The first 6 rows are patterns. Each new row is the sum of 2 different patterns, raised or lowered, with some noise. Before adding, each is slid sideways (what falls off one end comes back at the other) and multiplied by a number that may be negative. Names go in the order of the patterns.
In the rows, 128 means zero.
Known rows, each followed by the names of its patterns:
[136  92 105 146 148 131 118 137 114 107 115 140 111 141 111 112 119 171
 117 110 108 184 110 103 133 149 143 118 140] | q_634
[117 128  97 119 126 117 121 122 111 106 141  96 141  80 128 125  98 137
 106 133 116  99 120 123 114 110 121 164 128] | q_950
[143 131 129 130 127 124 125 121 136 150 114  94 131 133  92 150 143 108
 102 124 133 159 143 136 100 152 157 153  79] | q_194
[137 117 153 137 140 162 139 150  97 135 163  97 132 106 104 158 144 119
 120 139 121 122 131 137  97 120 122 133 143] | q_487
[127 141  93 108 146 130 131 114 124 171 108 114 146  84 114 116 117 132
 169 141 112  99 136 117 111 146 153 148 108] | q_650
[150 126 105 137 102 120 121 131 169 144  83 135 149 127 128 159 120 142
 143 125  97 130 169 140 118 129 162 162 127] | q_957

New rows, each followed by the names of its patterns:
[118 133  85 122  96  72 149 110 104 107 124  72 106 124 126  40 111 114
 107 108 105 103 122 109 138 155 109 117  73] | q_634 q_487
[141 158 161 173 146 171 157 162 178 166 174 117 172 167 152 153 130 149
 166 174 140 151 174 146 147 161 166 129 121] | q_950 q_487
[118 100 144 106 130 103  72  96 181 105  82  99 152  75 106 105 118 127
 135 120  88  77 107 127 100  88 107 104 104] | q_634 q_957
[104  91 114  96  63  75 135  86 116 114  77 118 109 107 106  98  71 123
 127  99  61 107 121  91  79 110 113 140  88] | q_634 q_957
[160 134 149 136 164 153 157 181 144 136 148 166 156 153 189 155 159 140
 180 160 153 143 157 176 135 186 179 164 161] | q_950 q_650
[ 68  85 107 114  59  83 103  31 103 104  63  60  84  81 102 122  69  74
  70 121 113  13 116  74 100  84  67  79  84] | q_950 q_194
[116 151 144  88 151 146 114 165 161 147 146 127  84 116 152 141 119 131
 124 109  97 135 141 109 140 159 160 134 111] | q_487 q_650
[120 132 154 133 112  99 139 134 102 108 147 142  78 143 149  83  91 139
 128 154 128 129 133 130 139 162  46 128 118] | q_194 q_650
[142 122 134 139 129 144 117 115 168 138 119 117 133  96 129 159 147 148
 145 151 122  88 113 177 130 112 156 147 104] | q_650 q_957
[109  69 122 113  89 125 131 148 129 116 114 121  88 148 129  64 110 111
  83 129 145 117 108 125 127  74  95 148 145] | q_650 q_957
[180 128 130 138 200 112 146 155 144 170 157 153 162 146 133 173 197 135
 167 173 164 137 171 194 147 156 117 144 161] | q_950 q_194
[132 103 138 105 132 141 138  59 153 112 178  56 130 167  96 113  88 131
 122 112 149 145 109  98  71 118 112 125 159] | q_634 q_950
[115  91 112 102  99  69 160 109  80  92 122 124 126 127 120  68 110 141
 138  74 113 118 102  98  97 114  97 111 103] | q_634 q_194
[173 122  56 129 133  82 108  92 105 110 139 140  93  90 112 112  91  76
 125 108 124 128 118 132 134 132 118  50 107] | q_634 q_957
[112  82 111 127 121  81  72 128 119 117 136 132 128 114 137 131  85 100
 139 100  91 136 103  73 110 134  96 118 147] | q_194 q_957
[134 143 165 109 122 158  83 117 117  97 129 146 173 120  84 173 124 145
 175 126 139 130 142 138 122 131 151 130 169] | q_487 q_650
[127 105 165  93 136  99 161 135 108 139 113 127 148 128 132 124 118 136
 118 117 123 150 128 117 133 151 127 120 108] | q_950 q_194
[100 125 100 148 122 111  98  82 103 161 148 126  83 148 131 122  59 141
 106 131 104 103 109 150 103 112 122 152  69] | q_634 q_194
[ 57  94  80 123 116  92  91 105  89 100 122  92  45  97  98  73 127 118
  75  95 102 110 151 120 122  49 123 153  96] | q_194 q_487
[154 128 124 138 143 103  93 121 137 137 152 123 145 141 138 156 148 159
  92 154 144 134 129 111 130 141 150 113 126] | q_950 q_487
[192 113 149 186 164 143 206 164 165 164 159 138 186 209 179 137 178 215
 208 132 193 162 143 175 140 154 156 165 207] | q_194 q_957
[189 175 174 189 193 187 167 147 166 176 178 153 149 161 226 172 168 191
 180 185 200 184 195 148 163 209 181 179 157] | q_194 q_487
[171 106  77 122  97 106  85  85 121 127 129 124  91 144 114 114 130 104
 117 139 114 112  95 102 104 124 108  96 115] | q_650 q_957
[155 105 182 124 113 189 140 159 166 127 129 108 143 135 143 167 141 129
 172 148 145 147 141 111 173 101 175 125 110] | q_950 q_487
[183 133 137 178 122 162 143 141 129 142 168 154 140 143 137 162 141 151
 152 121 143 122 135 134 147 178 139 123 127] | q_950 q_957
[153 145 179 161 139 142 155 182 141  87 173 164 104 204 178 141 137 143
 126 172 179 179 119 184 196 158  85 148 169] | q_194 q_650
[141 116 151 160  99 117 197 110 105 154 159 116 132  92 110 127 182 105
  74 101 185 117 106 107 129 116 137 151 132] | q_194 q_957
[163 151 113 121 149 127 142 184 143 170 151 141 132 121 117 174 132 108
 138 128 144 151 113 152 146 181 159  93 127] | q_487 q_957
[ 75 153  98 106 127 107 120  82 110 130  72  88  97 109 121 111 114  82
  97 112 115 106 107  57  85  94 126  95  86] | q_194 q_487
[139 111 173 147 103 149  85 106 146 140 130 163 153 119 110 146 135 101
 143 148 152 130 144 136 125 128 158 162 143] | q_487 q_650
[162 186 193 154 160 160 190 174 183 212 197 158 166 170 194 164 134 185
 169 155 199 208 180 167 190 140 176 203 185] | q_487 q_650
[137 100 115 124 199 134  70 156 145 158 129  82 129 127 151 154 142 169
 145 139 165 109 133 181 123 114 153 120 106] | q_487 q_957
[120 148 127  85 120 131  85  95 130 157 130 103 123 129 103 113 127  86
 108  99  97 140 126 147  68 102 129  88 120] | q_950 q_650
[142 149  90 131 106 156 148 106 145  89  80 127 154 118 103 166 135 101
 121 129 109 121  74 146 148 111 153 157 142] | q_487 q_650
[128 113 110 108 117  98 117  92  95 103 109 141  99  67 111  89 125 134
  63 156 136 101 148  87 109 162 101  54 103] | q_650 q_957
[117 143 159 150 171 132 127 141 150 127 148 161 140 132 189 170 191 123
 167 153 123 141 187 146 134 148 157 147 151] | q_194 q_957
[127  66  73  99  92  44  99  59  81  95 116  44  56  85 104  35  66  70
  78  44  69 110  63  94 118 104  64  30  63] | q_634 q_957
[157 178 148 142 146 122 141 139 147 166 132 105 134 162  91 178 129 128
 124 119 161 160 162 145 102 164 174 161  89] | q_950 q_194
[140 156 138 134 144 138 120 101 146 134 124 178 121 121 150 152 134 142
 127 106 154 131 155 108 114 189 109 145 121] | q_950 q_194
[172 164 164 101 164 168 173 121 165 144 170 159 157 172 152 160 132 175
 164  97 152 138 103 191 175 126 119 152 149] | q_194 q_487
[154 103 133 106 167 135 107 176 100 134 143 130 134 132  97 108 125 193
 121 106 119 147 120 135 127 128 131 127 122] | q_950 q_194
[ 95 111 108 110 143 131 116 157 140 116 130 109 133 106 118 119 129 129
 117 134 123 154  98 161 135 121 115 118 167] | q_950 q_487
[124 138  98 118 103 134 121 110 150 144 116  99 138 113 159  72 134 152
  88 173 121 134 151 118  82 113 146 147  75] | q_950 q_650
[147 122 120 116  98 126 156 131  94 172  78 148 131 135 145  98 107  94
 114 166  99  89 100 174 106  72 110 121 112] | q_950 q_194
[121 117 133  95  93  93  94 131 121 106  95 106 121  86 130  81  92 107
  87 127 107 126  99 107 115 119 127 107 127] | q_950 q_487
[145 113 108 132 105  90 101 137 112  92 165 114 116  81 122 134 100  86
 123 140  98 143 129 129 121 103  79 140 140] | q_950 q_650
[101 111 111 105 101 105 149 114 113 133  77  82 117 110  84 128 112  78
 111  84 134  96 130 121  64 146 117 141  67] | q_950 q_194
[ 99  78  43  94 131  86  63  74  78  65  71  66  63  58 104  62  76  70
  64 108  51  74 105  41  74 113  89  99 100] | q_487 q_957
[122  86  89 132  76  72 126 120 104 110  74  95  64 126  92  44  74 122
  63 109 103  85  89 106  90  95  86  79  85] | q_194 q_487
[103  74 112 107  95  80  83 110  95  74 141  98 112  74  91 118  76 119
 100 111 103 111  85 114 115 106  28  98 110] | q_634 q_950
[ 94 156 151 139 122 150 112 123 146 149 137 158 109 113 133 137 108 112
 112 178 123 124 120 145 114 150 103 143 129] | q_950 q_194
[109 160 153  88 175 121 160 176 109 121 149 151 124 101 133 133 119 186
 141 134 134 119 123 157 130 106 146  85 169] | q_950 q_487
[184 144 154 125 156 140 159 127 158 134 139 163 160 133 150 130 131 161
 114 107 134 142 134 167 125 125 132 133 143] | q_194 q_957
[135  97 120 130 109  94 129 133 104  73 128 129 123 158 132 106 136 136
 106  78 135 137 111 126 131 105 100 101 134] | q_194 q_650
[ 97 109  96  57 113 145  93 128 118  85 103 102  62  88 114 114  78 123
  89 104  46  90 116  79 104 112 119  78  77] | q_950 q_650
[131 161 132 184 123 131 163 103 134 136 131 131 191 175 130 115 174 121
 119 173 182 163 119 123 148 109 140 143 125] | q_194 q_650
[165 130 139 136 155  87 155 177 157 108 166 176 137  97 123 186 126 121
 174 165 107 129 133 144 137 177 162 127 121] | q_634 q_957
[132 199 156 157 165 133 150 115 128 176 208 170 132 138 150 127 132 185
 163 183 122 141 158 164 130 158 139 210 128] | q_634 q_650
[109 187 116 147  86 126 134  91 158 137 147 127 124 131  93 114 139  80
 119 112 115 187 106 105 144  82 107 122 127] | q_950 q_650
[134 101 138 104 111 107 112 176 124  94 166 132 148 112  97 117 128 156
 122 129 136 125 119 166 149 118 145  94 160] | q_950 q_487
[131 117  87  86  86 132  81  80  81 120  87 118 126  97 120  92  42  89
 115 118  85 110 153  92  76  93 100 101  96] | q_950 q_650
[121 151 117 151 108 135 118 126 178 120 142 164  95 121 154 153 129 132
 144 129 126 165  97 110 117 176 123 134 126] | q_950 q_194
[141 124 128 136 122 123 127 145 130 113  99 135 143 100 143 158 117 113
 149 140 173 125 142 122 135 162 144  70 159] | q_194 q_487
[102 116 109 116 100 127 109  91 111 185 110 147 139 135 126 102 119 169
 116  95 141 157 108 130 148 100 121 170 145] | q_194 q_957
[105 129 132 124 122 146 122 146 115 135  81 154 146 127 132 109 160 140
 124 155 120 105 133 111 114  81 119 156 127] | q_950 q_957
